There are 5 ways to turn a row about zero (a turn may also mirror it). The second row of each pair is the first, turned, with some noise. The first 45 pairs use one turn. New pairs use 3 turns, one after the other, and a turn may come again.
In the rows, 128 means zero.
Known pairs, each followed by its turns in order:
[132 133 158 106 130 128 148 133]
[118 122 146 125 129 108 157 151] | (3)

[140 159 114 130 132 132  95 146]
[136 113 171 131 133 119 129  96] | (2)

[ 90 127 146 148  86  91 114  83]
[175 157 136 118 166 146 158 165] | (0)

[125 167 150 125 157 123 160 176]
[160 143 104 124 166 141 117 180] | (4)

[168  92 158 127 176 118 151 171]
[109 155  86 158  65  94 112 142] | (1)

[122 138 123  92  97 152 146 105]
[104 113 132 133 122 171 142 152] | (2)

[ 86 122 103 129 169  87 102 166]
[127 144 134 161 146 175  68 124] | (4)

[175  94 158 147 173 100  98 133]
[105 200 119 143 164 118 112 167] | (3)

[156  85 145 138 113 134 112 145]
[141 171 130 124 170 142 110 120] | (2)

[146 108 140 170 134 100 121 118]
[123 151 107 127 137 101  91 109] | (2)

[159 109 165  83 124 116 167 137]
[101 164 102 116 117  94 109 184] | (1)

[ 85 108 138 156 150 114 163  95]
[175 129 125 169 135 169 132 150] | (0)

[110 154 119 154 110 179 114 118]
[147 130 159 132 153 178 103  97] | (1)

[140 123 127  77  97 114 146 137]
[157  91 113 104 135  98 111 109] | (4)

[ 94 102 155 160  87  79 118 170]
[186 112 165 174  79 147 108 131] | (4)

[131  84  76 126  96 119 102 147]
[139 122 169 116 118 145 106  66] | (4)

[176 168 149 109 167 152 149  78]
[ 47 136 161 113 126  93 151 167] | (2)

[ 95 125 123 103  80  76 175 161]
[165 148 144 101 152  56 153 151] | (1)

[150 169 101 153 163 177 125 108]
[140 114  78 145 127  89  77 132] | (0)

[139 148 133 110  84 155  98 115]
[105  90 140 125 160 162 122 121] | (3)

[115  83 164 166 180  78 141 121]
[124 207 125 103 110  73 121 146] | (3)

[100 106 178  89 119 118  76 179]
[ 49 114 156  80 135 166 161 155] | (0)

[174 125  83 155  99 171 111 166]
[126 183 151 142 105 166 168  91] | (1)

[137 114 121 126  97 121  98 117]
[125 118 162 132 132 140 152 162] | (1)

[178  89 156  95 144  79  92 160]
[130 177 122  91 187 117 155  76] | (2)

[ 84 113 110  83 175  93 124 166]
[120 125 123 137 152 146  39 129] | (4)

[149  81 148 174  95 128 116 163]
[132 160 175 187  95 113 141 136] | (1)

[104  98 154 138 103 141  99 169]
[128 125 181 134 142 113  91 123] | (3)

[161  94 108 117 116  85 175  88]
[ 93 138  93 137 163  91 177 158] | (1)

[163 108  94 106 150 125 104 169]
[148 138 112 180 138 141  96 165] | (3)

[132 135  98  96 130 134 171 153]
[127 134 127 173 112 144 175 129] | (2)

[ 96 146  89  96 141 146 125 170]
[ 62 141 102 160 143 127 134 114] | (0)

[ 82 106 128 170 132 140 127 109]
[163 105 137 173 153 132 122 123] | (1)

[109 165 163 168  98 176 134 143]
[135  73 102 128 165  92 167 137] | (0)

[165  97 141  98 115 161 143 116]
[126 118 161 121  71 100 133 138] | (0)

[ 90 151 161 135 146 101 153 148]
[119 133 135 136 112  66 153 110] | (3)

[ 87  83 140 127 174 104 121  85]
[ 60 117 142 146 100 133  94 148] | (4)

[171 166  93  94  87 178 168  80]
[122 115  86  51 136  93 179 102] | (4)

[155 170  95 179 150 165 148 176]
[142 122 174 203 128  79 119 135] | (2)

[124 160 119 114  87 109  83 115]
[142 122  82 141 107 137 140  78] | (4)

[134 104 163  78 117 113  87 154]
[ 76 129 159  78 115 140 146 147] | (0)

[154 126 144  96 171 171 152  77]
[ 79 159 148 105 115 121 156 191] | (2)

[ 82 135 148 166  80 149 167 128]
[160 102 170  78 127 106 152  89] | (3)

[115 149 132 105 161  97 106 152]
[100 132 100 103 139 172 116 121] | (0)

[157 104  82  88 180  79 146  85]
[127 155  58 127  82 146 127 183] | (3)

New pairs, each followed by its turns in order:
[105  95 107 162  79 148  84 171]
[149 166 107  73 122  96 131  69] | (3) (4) (3)

[133  91 158  80 112 133  95 166]
[ 92 171  74 138 145 146 107 136] | (4) (3) (0)

[173 119 173 172 153  77 124 107]
[132  83 115  91 107 154  79  87] | (2) (3) (3)

[105 146 153 133 124 116 134 112]
[130 118 113 144 127 104 143 102] | (3) (0) (0)

[ 88 167 108 113  97 173 160 158]
[176 102 113 127 133  77  75 122] | (0) (0) (0)

[138 149  97 134  91 107 145 124]
[158 111 120  99 107 144 121 141] | (1) (3) (4)

[172 151 153  99 162  89 116  97]
[180 129 150 150 122 111  97  92] | (4) (1) (0)

[ 87 106 101 150 112 124  85 100]
[137 145 154  79 147  87 134 159] | (4) (1) (2)

[ 92  96 141 162 157 172 147 152]
[112 161 162 174 134  95 100  90] | (4) (4) (2)

[175 149 131 142 136 158 121 126]
[126 116 115 124 151  73 115 125] | (3) (2) (3)

[152 175 110 147  83 111 151 120]
[125 149 116 153 105 139  62 154] | (1) (1) (3)

[ 98  79  77 179  79 110 161 178]
[125  64  80  91 176 146  68 128] | (3) (2) (1)

[175  98 100 151 177  99 107 113]
[ 94 137 121 157 154  59  96 145] | (1) (0) (2)

[101 137 119 164  99 112  94 142]
[110 174 136 133 110 128 126 173] | (1) (0) (1)

[173 150 144 155 145  93 100 110]
[129  95 132  66 145 107 119 146] | (3) (2) (3)

[ 82  93 104 165 122  80 128  96]
[136 158 118 132  70 192 117 143] | (4) (2) (1)

[ 87 103 120 147  97 118 166 162]
[ 99 140 143 119 188 128 170 120] | (2) (3) (4)

[ 85 119 139 167 120 146  81  96]
[183 112 144 155  82 150 102 118] | (2) (3) (1)

[180 172  89  99 123 177 146  89]
[139 120 106 209 142 190 111 117] | (4) (3) (2)

[149 104  78 108 157 153 152 144]
[ 91 123  82 148  99 144 119 102] | (3) (3) (1)

[175 139 134  78 174 111 104  86]
[123 119 143 124 186 143 189 178] | (0) (1) (2)

[151 122 121 110 143  80 111 151]
[153 101  97 141 166 149 115 119] | (2) (0) (3)

[128  85 134 101 123 130 129 132]
[ 84  99 122 129 138 128 129 117] | (1) (1) (2)

[162 140 129  86  90 178 176  86]
[175 150 116 184 143 183 127  78] | (4) (3) (2)

[143 180 160 131 167 167 159 106]
[122 179  97 115 115 139 201 129] | (0) (2) (4)

[133 120 122 114  84 112 172 123]
[132 134 129  84 131 140  87 140] | (2) (4) (1)

[139  97 149  90 172 124 140 122]
[138 101 131 114 177 102 113 156] | (4) (4) (0)

[132  77 139 105  97  97  98 137]
[119 156 100 114 152  85 143  91] | (1) (3) (2)

[152 103 142 176 158  90 132 131]
[142 136  97 148 153 109 139 181] | (2) (1) (1)

[124 158 145 107 129 119 172 178]
[158 125 119  96 140  68 138 106] | (0) (3) (4)

[125 116 144 140 138 172 163 133]
[146 140 113 157 132 109  93 154] | (1) (3) (0)

[126 144 168 180 125 171 122  89]
[111 184 182 132 119 113 136 165] | (2) (1) (1)

[153 179  78 144 127 151 166 112]
[109 111 127 147  81 168 175 125] | (2) (2) (1)

[116 159 149 164  95 162  93 131]
[147 187 155 164 116 108 127 104] | (1) (1) (4)

[111 168 106 132 168 172 147 110]
[107  71 132 137 105 134  96 103] | (0) (0) (1)

[ 81  97 119  86 139 167 150 171]
[164 134 117  90 180  90 140 164] | (3) (4) (3)

[ 87 176  97 171  95 128  93 100]
[ 78  83  95 169 131 135  77 153] | (0) (4) (0)

[ 96 120 117 164 135 158 157 157]
[ 98 179 104 123 137 136 138  97] | (2) (2) (3)

[119 118 110  94 136  99 122 170]
[119 142  94 162 141 159 117 139] | (2) (1) (0)

[ 96 160 140 117 127 177 122 102]
[ 79 152 113 132 106 136 156 152] | (0) (0) (4)

[131 104 101  76 158 156 120 125]
[134 104  96 154 108 173 107 114] | (0) (0) (0)

[119  92 115  97 124  76  92  82]
[140 121 180 114 163 120 124 189] | (3) (3) (0)

[144 100 132  97 142  91 150 166]
[ 59  97 148 139 129 120 140 123] | (0) (2) (0)

[ 79 121 164 153 107 127  79  76]
[123 164 157 122  56 146 102 170] | (4) (3) (0)

[153  92  99 174 145  93 107 114]
[166 102 107 130 165 173 152 134] | (2) (3) (1)

[119 156 117  92 141 102 168 154]
[184 104 136 123 122  88 114 122] | (2) (0) (0)

